The rows come from 5 hidden closed curves, with some noise, and rows from the same curve form a group. Each curve winds through 8 dimensions. The rows are also pushed far along 6 directions, which tell nothing about the answers.
In the rows, 128 means zero.
Some rows, each with its group after it:
[153 103  76 153 144 166 147 147 147 115 158  91 122  98 122 106 166  82
 130 134 173 151 145 107 140  94 138]  geg
[116 130 207 181 125  84 127 107 124 134 135 178 164 178 119 128  86 146
  93 151 106 116  89 147 120 174 157]  geg
[137 145 125 107 130 118 128 106 128 123 117 133 134 133 156  98 117 134
 123 119 109 140 111  90 144 145 106]  sevi
[126 137 121 143 123 129 117 120 105 121 115 108 140 138 164 141 118 131
 139 130 163 133 126 114 120 134 125]  lor
[122 127 177 164 137 100 155 125 118 136 142 161 148 141 129 104 113 133
 129 140 109 122 110 112 117 140 121]  Sileb
[144 138 109 110 106 126  96 152 106 126 122 160 106 133  92 227 103 140
 151 125 135 104 139 183 131 142 130]  kidut
[170 127 163 173 123 100 130 165 153 142 108 145 150 192 133 138  76 163
  90 166 118 104 139 138 142 211 147]  geg
[125 120  98 152  79 162 127 180 145 106 113  84 123 132 127 152 133 122
 158 131 150 142 139  98 132 147 131]  sevi
[116 125 124 123 135 131 121 115 140 142 135 170 116 122  98 124 122 118
 133 115 103 107 144 124 110  94 110]  Sileb
[135 123 127 118 150 133 135 117 124 154 115 113 128 111 146  95 148 134
 121 129 127 111 148 114 105 106 108]  sevi
[106 137 126 141 131 128 122 151  76  80 168  94 127 123 140 190  85  77
 164  92 179 151 126 130 153 104 121]  sevi
[126 112 133 123 115 128 157 134 147 176 140 186 114 141 101  69 158 149
 127 129  88 131 132 132 120  94 128]  Sileb
[ 85 175 170  92 115  72 124  66  74  90 146 158 119 163 169 164  71 137
 146  90 124 111 103 163 137 106 123]  Sileb
[ 71 143 183 151 110  81 166  73 104 112 159 164 149 173 165  82 100 139
 150 107 135 151  92 130 114 114 148]  Sileb
[153 123 169 183 144 110 116 131 129 141 124 140 172 167 140 136  93 146
  93 154 140 137 111 134 130 184 143]  kidut
[161 133 148 151 148 112 114 145 152 151 146 198 130 150  84 159 123 146
 104 162  90 107 122 169 141 133 126]  kidut
[139 112 180 142 196 112 154  30 177 157 152 205 155 128 122  16 151 135
  65 136  58 118  87 109 118  97 119]  Sileb
[102 127 126 117 110 123 141 122 114 128 109 105 127 128 149 110 133 139
 146 120 146 134 133 124 108 137 142]  sevi
[ 69 159 152  94 123  89 139  42  81  95 155 141 123 154 184 106  97 127
 143  67 136 133  96 138 129  75 131]  Sileb
[139 146 124 104 154 121 115  84 175 147 130 165 138 130 130  80 146 151
  99 138  88 140 120 126 129 114 111]  kidut
[111 111 164 155 128 109 127 133 110 177 107 153 153 179 137  94 101 167
 103 110 116 138 111 123 115 163 143]  sevi
[137 144 122  98 124 110 135 102 130  94 129 141 118 113 133 154  99 116
 155 131 133 118 140 136 127 148 121]  Sileb
[162 121 144 133 193 124 132 114 159 132 137 160 119  99  97 135 160 124
  91 159  85  70 122 152 131 110 116]  Sileb
[ 88 100 134 131  75 135 126 197  91 202 100 115 110 169 111  95 130 152
 115 104 124 128 158 135 110 115 153]  geg
[121 125 153 140 147 113 148 148 142 128 150 172 123 118  92 122 146 120
 129 154  90 131 112 144 143 121 130]  lor
[119 131 115 100 138 126 124 134 134 174 132 163 111 130 112  99 135 138
 129 111 101 124 158 133 117  80 104]  sevi
[108 119 153 133 146 119 162  95 119 117 158 140 122 127 136  74 146 111
 114 107 105 127  93 113 143  90 135]  kidut
[198 142 113 126 152 144 149  96 158  42 137  54 144 101 188 138 110  97
 127 138 160 132 117  83 170 176 104]  sevi
[104 152 101 107 109 120 125 131  81  88 161 101 119 119 147 159 111  94
 166  99 173 167 122 133 154 105 131]  sevi
[109 149 106 111 119 132 108 122 112 100 134  68 135 138 167 123 102 105
 121  95 162 164 129 104 152 124 130]  kidut
[ 92 117 154 118 146  97 160 124  75 141 201 173 104 125  93  96 143  86
 112 103 121 144 106 180 155  53 163]  Sileb
[140 127 127 155 111 126 135 151 137 129 105 140 136 148 134 155 114 159
 156 145 137 117 131 121 112 172 123]  kidut
[118 143 124 106 145 115 136  86 116 132 119 131 136 110 161 100 135 140
 146 118 130 129 126 104 103 119 103]  kidut
[ 92 120 128 115 125 127 145 137 125 125 156 147 108 108  93 134 152 114
 155 119 125 141 129 166 124  86 145]  geg
[153 145 159 125 174  98 122 100 125  87 142 171 136 100 107 187 119 114
 119 164 107 111  88 165 152 165 130]  sevi
[140 101 139 154 131 128 150 169 136 159 115 141 120 131 100 118 156 146
 117 156 116 104 135 144 117 146 150]  sevi
[142 142 136  96 155 113 144  38 128  89 137 153 141 115 169 119 121 133
 150 120 133 152  90 132 137 137 119]  kidut
[ 28 180 117  78  27 100  81 131  61 135 122 136 122 185 146 177  57 160
 190  45 148 176 131 141 108 113 126]  geg
[166 108 104 162 141 157 137 175 176 120 105  85 130 120 131 121 127 113
 121 159 141 112 169  82 131 159 115]  sevi
[160 131  97 106 146 156 116 134 114 101 140  98 110  74 120 183 141  93
 151 125 146 114 142 131 136 102  96]  geg
[148 135 154 158 155 108 157 128 127 119 144 133 153 129 156  95 130 125
 127 160 127 148 106 100 145 150 119]  lor
[111 102 139 173  65 137 132 147 160 167  86 109 157 197 142  68  94 170
 106 115 141 142 144  88  93 191 163]  lor
[138 126 103 149 114 151 126 151 124 110 144  97 129 138 143 149 115 108
 146 116 166 146 137 112 144 115 123]  kidut
[115 100 146 136 162 123 179 136 128 116 172 132 110 104 104 104 158  96
 129 126 130 130 124 160 140  90 157]  sevi
[131 137 119 160 102 128 105 173 120 100 146 141 120 155  99 208  92 114
 136 129 140 117 121 145 153 146 142]  lor
[119 113 147 142 123 136 130 142 130 148 143 163 111 148  96 122 124 123
 113 108  88 105 127 129 134  90 120]  Sileb
[137 116 116 113 157 142 151 166 119 158 152 118 109  79 108 108 187 117
 142 132 118 129 146 135 125  72 103]  geg
[159 114 135 145 144 127 152 118 161 107 135 114 133 127 130 105 139 118
  96 156 135 124 120 137 147 159 160]  Sileb
[110 117  73 143  60 174 107 188 137 152  99  90 121 163 128 121 131 146
 144  92 145 157 141  79 127 133 130]  lor
[ 80 118 192 136 142  98 166  31 104 118 159 150 161 151 165  36 120 126
 106  86 116 165  53 113 127 115 154]  lor
[114 146 132 108 116 121 116 101 115 117 143 118 140 134 146 131 115 129
 132 105 139 159 115 135 136 122 125]  geg
[108 121 120 131 141 136 136 148 130 146 142 113 121 115 126  85 142  99
 125 132 132 141 161 109 124  79 119]  lor
[134 172 123  92 106  98 104  98 125  92 106 110 138 154 177 170  57 145
 145 124 158 135 150 137 131 183 122]  geg
[126 144 121 125 141 140 122 106 114  71 128  80 136 104 170 151 113  98
 150 119 150 139 113  90 146 130 102]  lor
[151 131 148 181 134 102 124 185 143 162 146 170 149 154  87 140 130 150
  99 168 108 122 115 144 133 165 142]  geg
[173 138 118 140 123 121 119 145 117 136 111 131 138 145 144 153 107 149
 129 136 138 112 129 111 131 177 112]  geg
[101 136 127 157  98 112 143 120 130 110 136 128 144 164 151 109  92 128
 147 113 161 146 126 102 115 146 146]  lor
[153 113 142 187 145 121 147 183 109 121 151  90 142 147 136 120 111  99
  94 137 153 128 117 101 162 159 145]  geg
[120 106 125 159 146 132 150 180 110 124 145  95 116 125 126 117 118  85
 126 124 154 124 156 107 142 111 133]  sevi
[132 134 129 146  92 110 117 136 118 152 113 157 141 168 128 147 102 162
 133 140 143 129 134 143 110 170 149]  geg
[210 114 132 188 173 119 163 154 145 106 150 113 154 118 133 139 150 120
  99 188 159 116 104 134 155 192 151]  Sileb
[152  95 145 163 157 144 120 160 143 205 115 157 142 148 100  81 151 150
  76 144  92 123 131 119 124 121 122]  kidut
[133 140  72  88 136 166 107 133 122 125 122  94 109  75 134 157 156 111
 171 117 149 134 168 115 114  75  80]  lor
[ 81 122  83 118  61 140 126 179 115 178 117 149 101 156 100 114 137 155
 167  86 132 145 154 123 100 102 139]  lor
[120 117 120 168  92 140 138 181 129 135 110  57 155 142 154  94 121 127
 135 134 174 166 145  76 117 178 145]  Sileb
[169  96 111 163 136 171 130 187 134 161 123 109 123 110 103 123 180 126
 110 145 115 117 122 105 139 118 115]  sevi
[106 148 102  74 113 142 119  69 156 146 114 150 118 128 152  66 147 154
 139  91  87 135 131  89 110  73  83]  kidut
[139 107  98 127 132 160 120 143 178 127 120 125 114 101  84 144 148 116
 128 141 121 109 157 137 115 123 132]  lor
[ 69 141 105  93 115 128 116 130  96 145 164 151 100 123 109 128 138 109
 158  85 131 156 143 152 127  35 120]  kidut
[165 112 109 202 131 131 160 181 157 112 135  87 158 147 144 101 131 122
 116 161 174 153 119  83 146 198 159]  geg
[115 115 200 185 128  83 149 154 148 187 133 214 150 177  79  96 133 177
  92 173  77 115 102 170 109 164 168]  geg
[110 136 137 153 126 121 150 134  85  75 165  83 141 131 167 141 109  96
 156 100 175 166  91 106 158 129 133]  kidut
[187 150 144 114 177 103  78 129 182 161 102 201 135 130  77 177 116 168
  70 188  52  73 137 172 133 177 107]  kidut
[156 131  97 140 127 151 129 102 186 102 111 122 143 118 143 122 129 138
 145 138 134 121 132  84 110 161 107]  lor
[134 121  87 120 156 166 118 163 110 111 157  88 108  83 115 166 139  77
 153 101 155 136 154 118 145  69  93]  sevi
[166 125  79  90 156 151 128 117 186 154 129 183 108  81  78 118 189 146
 136 144  83 112 137 139 115 105 101]  lor
[ 95 135 167 168 122  98 152 132 103  92 146 125 147 152 150 125 103 115
 141 139 146 154  93 120 145 152 155]  lor
[123 126 122 105 113 138 126 132 130  91 133 113 114 105 108 164 115 102
 145 116 126 130 128 135 143 139 131]  Sileb
[ 71 146 117  78 119 117 130 109 114 151 142 190  92 110 101 131 157 147
 180  96  93 115 135 159  94  46 103]  Sileb
[167 125 102 129 119 137 105 155 133 142  97 112 122 152 137 150 100 134
 107 136 139 109 160 120 139 160 127]  kidut
[119 131 110  85 137 138 140  69 137  98 142 125 130  84 135 104 139 108
 153 104 130 163 109 111 126 120 119]  Sileb
[172  89 132 186 180 150 151 148 164 156 123 120 157 118 124  84 164 132
  98 163 132 135 122 102 122 156 133]  sevi
[137 141  87 116  97 142 109 163 135  83 119  94 100 120 114 206 111 112
 151 124 148  98 152 137 141 146 131]  kidut
[130 139 162 179 122 103 147 115 121  95 142  95 168 168 186 109  77 121
 123 133 171 154 115  96 137 170 139]  geg
[109 129 135 118  78 110 115 171 105 173 112 153 118 168 103 144  85 156
 133 107 122 120 158 148 107 151 139]  lor

New rows. What belongs after each?
[118 169 108  32 150 125 123  37 156  65 153 124 125  57 139 136 126 103
 172 105 117 167 123 133 131 109  89]  lor
[ 98 123  91  86 125 148 110 126 112 158 141 161  88 106  84 135 157 118
 142  82 106 114 138 146 115  48 114]  lor
[113 155 110  74 145 106 106 100 105 130 122 153 118 117 141 154 101 127
 155 120 139 139 155 154 121 109 110]  kidut
[156 141  82  99 156 126  99 157 126 159 132 161 101  85  77 172 153 118
 130 153 118  93 168 154 115 101 105]  geg
[184 114 104 132 158 157 121 125 158  86 134 112 123  90 103 181 140 103
 115 142 132 102 117 138 149 153 128]  lor
[103 148 148 155 111 102 129 133  98  79 126 113 142 147 156 171  90 119
 156 141 162 142 107 127 141 165 145]  lor
[121 165 100  85 118 125  85  73 131  91 113  83 140 119 167 154  92 118
 129 113 162 134 149 122 117 139 120]  kidut
[168 100 127 210 104 126 150 243 104 154 133 139 124 184 102 161 107 137
 120 142 147 108 128 125 154 182 156]  geg
[130 111 157 156 158 110 159 145 138 120 161 140 130 139 110 103 125 107
  95 140 118 130 114 143 159 132 158]  geg
[156 116 138 167 149 139 150 135 151 109 143 113 140 106 128 135 151 116
 134 161 143 117 127 127 122 128 124]  sevi
[131 127 134 132 123 132 128 112 168 132 112 114 154 127 136  93 144 151
 120 149 127 150 127 120 109 159 137]  geg
[ 90 136 165 120 113  96 148  85 125 117 125 165 136 155 145 108 101 153
 149 115 118 140 108 140 114 145 144]  geg
[ 82 126 105 144  84 122 105 179 100 161 131 127 121 154  97 133 118 121
 127 113 153 145 146 133 114 118 162]  geg
[148 113 131 156 100 117 119 168 124 145 108 178 122 162  84 184 104 152
 123 147 121  96 124 163 127 188 162]  geg
[ 61 148 121  68  71 138 108  82 113 132 107 107 122 136 159 120 118 159
 171  63 133 156 133 127  89  95 113]  sevi
[114 164 128  54 136 115  96  71 120 126 121 147 122 105 133 142 129 147
 130 102  90 128 112 147 124 110  98]  Sileb
[125 132 136 115 113 131 110  94 134 112 115 136 135 137 127 152 103 141
 129 105 115 123 108 128 122 155 127]  lor
[127 119  89 106 124 159 132 141 121 135 106  79 115  92 147 115 146 117
 161 110 153 130 167  90 104 104  99]  lor
[117 126 131 163 125 123 120 161 121 132 119  76 150 153 151 109 109 122
 100 131 160 143 136 103 132 160 151]  kidut
[148 152 143 134 139 105 117 130 106 119 139 153 135 128 132 182 100 130
 144 143 133 115 129 144 131 138 105]  lor
[143 115 172 184 117 101 151 156 122 144 104 110 165 175 159  93 104 153
  98 167 149 145 114 113 133 214 168]  lor
[ 79 124 207 158 147  72 140 116  97 147 166 207 128 178  98 113  90 117
  92 129  93 117 105 180 140  99 166]  kidut
[146 151 172 153 135  91 110 100 137  99 102 141 152 166 151 178  72 159
 104 149 119  84 107 139 125 202 135]  Sileb
[140 115 107 124 140 129 163 149 110  79 169 109  98  93 110 160 127  68
 153 130 165 122 144 149 155 111 149]  Sileb
[115 140 111  99 135 148 126  98 122  92 150  82 118  99 154 110 132  83
 134  99 135 148 130  94 147  75 101]  sevi
[127 118 116 105 122 139 128 184 105 181 118 161  95 106  81 151 152 142
 156 122  97 102 159 148 108  98 101]  lor
[156 101 149 168 139 134 163 169 120 133 153 116 131 133 119 108 157 119
 101 137 122 129  97 129 162 134 146]  Sileb
[149 131 136  98 160 113 103 109 148 148  97 186 126 123 103 161 115 155
 115 157  95 106 142 170 120 159 124]  kidut
[150 131 123 154 114 134 142 131 156 110 113 119 140 141 148 136 128 155
 146 143 139 118 125 110 118 166 124]  Sileb
[151  83 105 168 118 156 142 159 169 205 109 170 131 146  89  58 184 162
 100 150 104 126 133 109 103 132 149]  geg
[135 136 130 111 103 136 100 103 145 136  93 113 143 146 145 135 116 166
 115 121 123 128 125 130 115 162 127]  sevi
[124 123 168 141 138 104 142 144 140 150 132 163 129 161 115 104 111 146
 101 135  90 115 130 141 136 137 135]  geg
[144 148 142 150 155  95 127  98 110  98 125 140 146 136 161 151 112 128
 124 161 147 119 100 131 139 159 135]  lor
[101 121 122 116 102 126 114 155 122 151 103 143 107 145 100 143 121 145
 130 116 111 113 143 147 118 134 146]  kidut
[108 144 118  81  96 141 124 102 146 145 106 129 114 129 147  97 133 157
 150  94  95 121 149 103 102  91  86]  sevi
[154 135  91 112 133 136 129 159 133  85 156 129 101  95  95 193 111  90
 158 118 136 109 144 133 151 129 112]  lor
[106 109 135 152 144 140 159  92 152  93 144  94 146 114 146  72 147  99
 123 130 150 160 106 101 129 122 156]  lor
[103 142 117 116 101 129 108 132 139 185 117 146 141 155 128  73 138 169
 119 106 102 159 128 102 107 114 112]  geg
[149 147 118 116 141 113 111  92 149 121 135 179 133 124 113 157 115 135
 133 146 121 118 130 151 121 135 119]  geg
[159 114 150 179 140 131 127 105 188 136 108 122 176 152 139  71 128 147
  72 168 118 134 110  92 120 192 147]  geg
[ 81  87 108 150 100 143 162 154  96 162 149 134 109 145 109  64 159 110
 131  90 149 158 119 116 125  80 173]  geg
[158  96 138 139 159 136 156 135 141 144 135 137 125 110 105  84 156 115
  94 139  99 117 114 114 140 134 134]  Sileb
[123  93 108 163  85 153 154 248 103 178 129 118  92 160  98 115 140 129
 139 107 123 115 160 103 137 106 131]  sevi
[130 141 146 153 125 105 121 157 112 137 162 155 138 148 105 153 115 130
 118 133 124 137 109 152 144 134 137]  geg
[207 114 116 213 159 138 155 212 132  97 169  85 137 121 119 174 142  92
 110 177 171 107 120 119 171 162 137]  kidut
[122 120 161 149 120  99 136 193  81 163 146 157 119 162  99 134 105 123
 107 128 112 121 125 150 153 134 147]  lor
[180 168 158  78 192  94 114  56 138  98 124 172 143  89 141 161 117 137
 117 162  79 109  96 143 148 163  82]  lor
[ 93 136 128 127 120 119 135 123 102 125 169 135 123 145 136 110 122 109
 137  97 142 161 117 134 144  76 136]  kidut
[136 161  96 118 120 134 103  85 159  84 106 107 155 113 159 150 107 136
 158 126 145 143 120  78 111 175  98]  geg
[173 106 106 155  91 167 115 185 185 176  49 112 143 165 132 132 120 205
 130 139 114 107 158  87  96 215 107]  sevi
[121 138  84  99 127 138  92 136 119 163 103 157 101 121 110 153 148 146
 138 124 116 102 153 137 108  90 105]  lor
[105 135 122 148 117 124 130 157  86 131 159 111 119 145 139 138 121 111
 140  99 157 130 131 125 133  82 124]  Sileb
[140 111 131 157 117 136 151 157 134 130 129  91 125 136 137  84 146 110
  97 148 137 121 135 106 143 130 151]  sevi
[181 130 106 130 146 141 113 153 134  97 109 102 135 123 144 192 100 125
 139 146 155 134 133 125 159 188 116]  kidut
[120 121 139 108 101 122 113 151 112 174  96 139 117 152 115 128 119 158
 114 121 109 111 148 150 114 140 137]  geg
[ 95 138 164 125 111  93 120 151  62 137 163 152 117 158 111 164  90 117
 124  98 127 129 118 177 147 104 146]  geg
[112 137 142 126 116 104 115 173  95 151 117 138 121 139 107 157 110 140
 128 130 118 106 139 142 119 148 132]  geg
[113 134  87  82 121 161 102  88 166 162  68  85 129 122 170  53 150 160
 114  98 109 126 158  62  89 111  93]  Sileb
[136 103  78 119 143 156 145 162 151 135 146 105  94  89  93 103 192 100
 116 133 131 121 148 132 137  83 143]  kidut
[123 117 137 152 114 127 120 134 130 148 133 135 139 151 111 123 131 138
 103 128 132 128 119 143 120 135 157]  kidut
[ 74 149 128  80  56 133  90  95 124 146  52  96 147 163 177 108  87 186
 152  87 123 160 136  90  88 176 117]  lor
[133 131 156 172 110  95 142 127  94  96 146 148 150 166 136 168  72 130
 139 120 160 133  89 134 137 193 159]  Sileb
[131 139 139 140 100 117 125 153 107  98 133 111 128 161 143 159  78 118
 126 111 136 131 116 118 164 163 134]  sevi
[106 165 103  80 127 112 108 127 109 140 118 161 108 113 130 142 130 138
 167 125 107 129 145 123 120  98  88]  lor
[ 86 106 149 150 121 126 140 139 142 155 134 168 121 143  88  95 144 131
 118 130  98 126 123 141 114 104 153]  lor
[152 110 196 187 172 110 162  99 143 117 164 154 170 132 121  87 145 124
  81 156 103 138  52 127 149 161 153]  geg
[147 133 164 143 169 119 135  79 129  87 164 132 152  97 130 141 133 102
 116 143 125 133  81 137 143 135 128]  geg
[142 112 119 177 117 150 131 190 161 126 132 123 114 140  93 164 132 119
 130 151 131  94 160 136 126 121 134]  Sileb
[121 163 120  66 107 119  98 141 132 140 102 139 106 112 113 167 125 154
 149 134  93 108 162 152 117 121  93]  Sileb
[133 124 112 130 109 134 142 190 115 134 144 154  93 120  85 179 149 131
 166 129 120 107 138 162 134 108 126]  Sileb
[144 118 101 132 131 165 129 119 181 143  95 131 132 110 129  97 157 152
 143 133 104 112 142  78  96 130  89]  lor
[ 97 148 124 117 104 112 107 106 118 138 105 110 145 157 167  93  98 138
 118 119 146 152 141 101 115 141 135]  sevi
[179 151 119 139 145 138  98 123 144  72 122  90 142 106 146 191 102  98
 120 163 143 111 131 105 153 166  99]  sevi
[ 72 148 133 112 129  95 130 152  71 105 182 145  97 112  99 181  98  72
 165 113 152 127 156 173 135  60 133]  lor
[150 113 159 217 112 116 132 172 162 158 112 131 160 199 132 104  98 158
  82 167 133 105 142 109 117 183 154]  Sileb
[157 125 115 103 160 127 115 184 115 132 139 133  92  73  64 207 153 103
 128 159 115  81 160 188 138 114 122]  geg
[176 159 130 128 115 105 102 117 151 125  88 144 159 166 155 163  89 187
 114 153 121 122 111 125 132 230 121]  kidut
[154 118 120 124 148 136 146 167  98 120 146 111 111  89 116 163 142 103
 154 133 145 120 139 138 139 123 114]  lor
[141 111  99 127 124 162 138 176 130 129 142  95 104 119 116 109 148  96
 119 111 122 133 140  98 160  97 118]  sevi
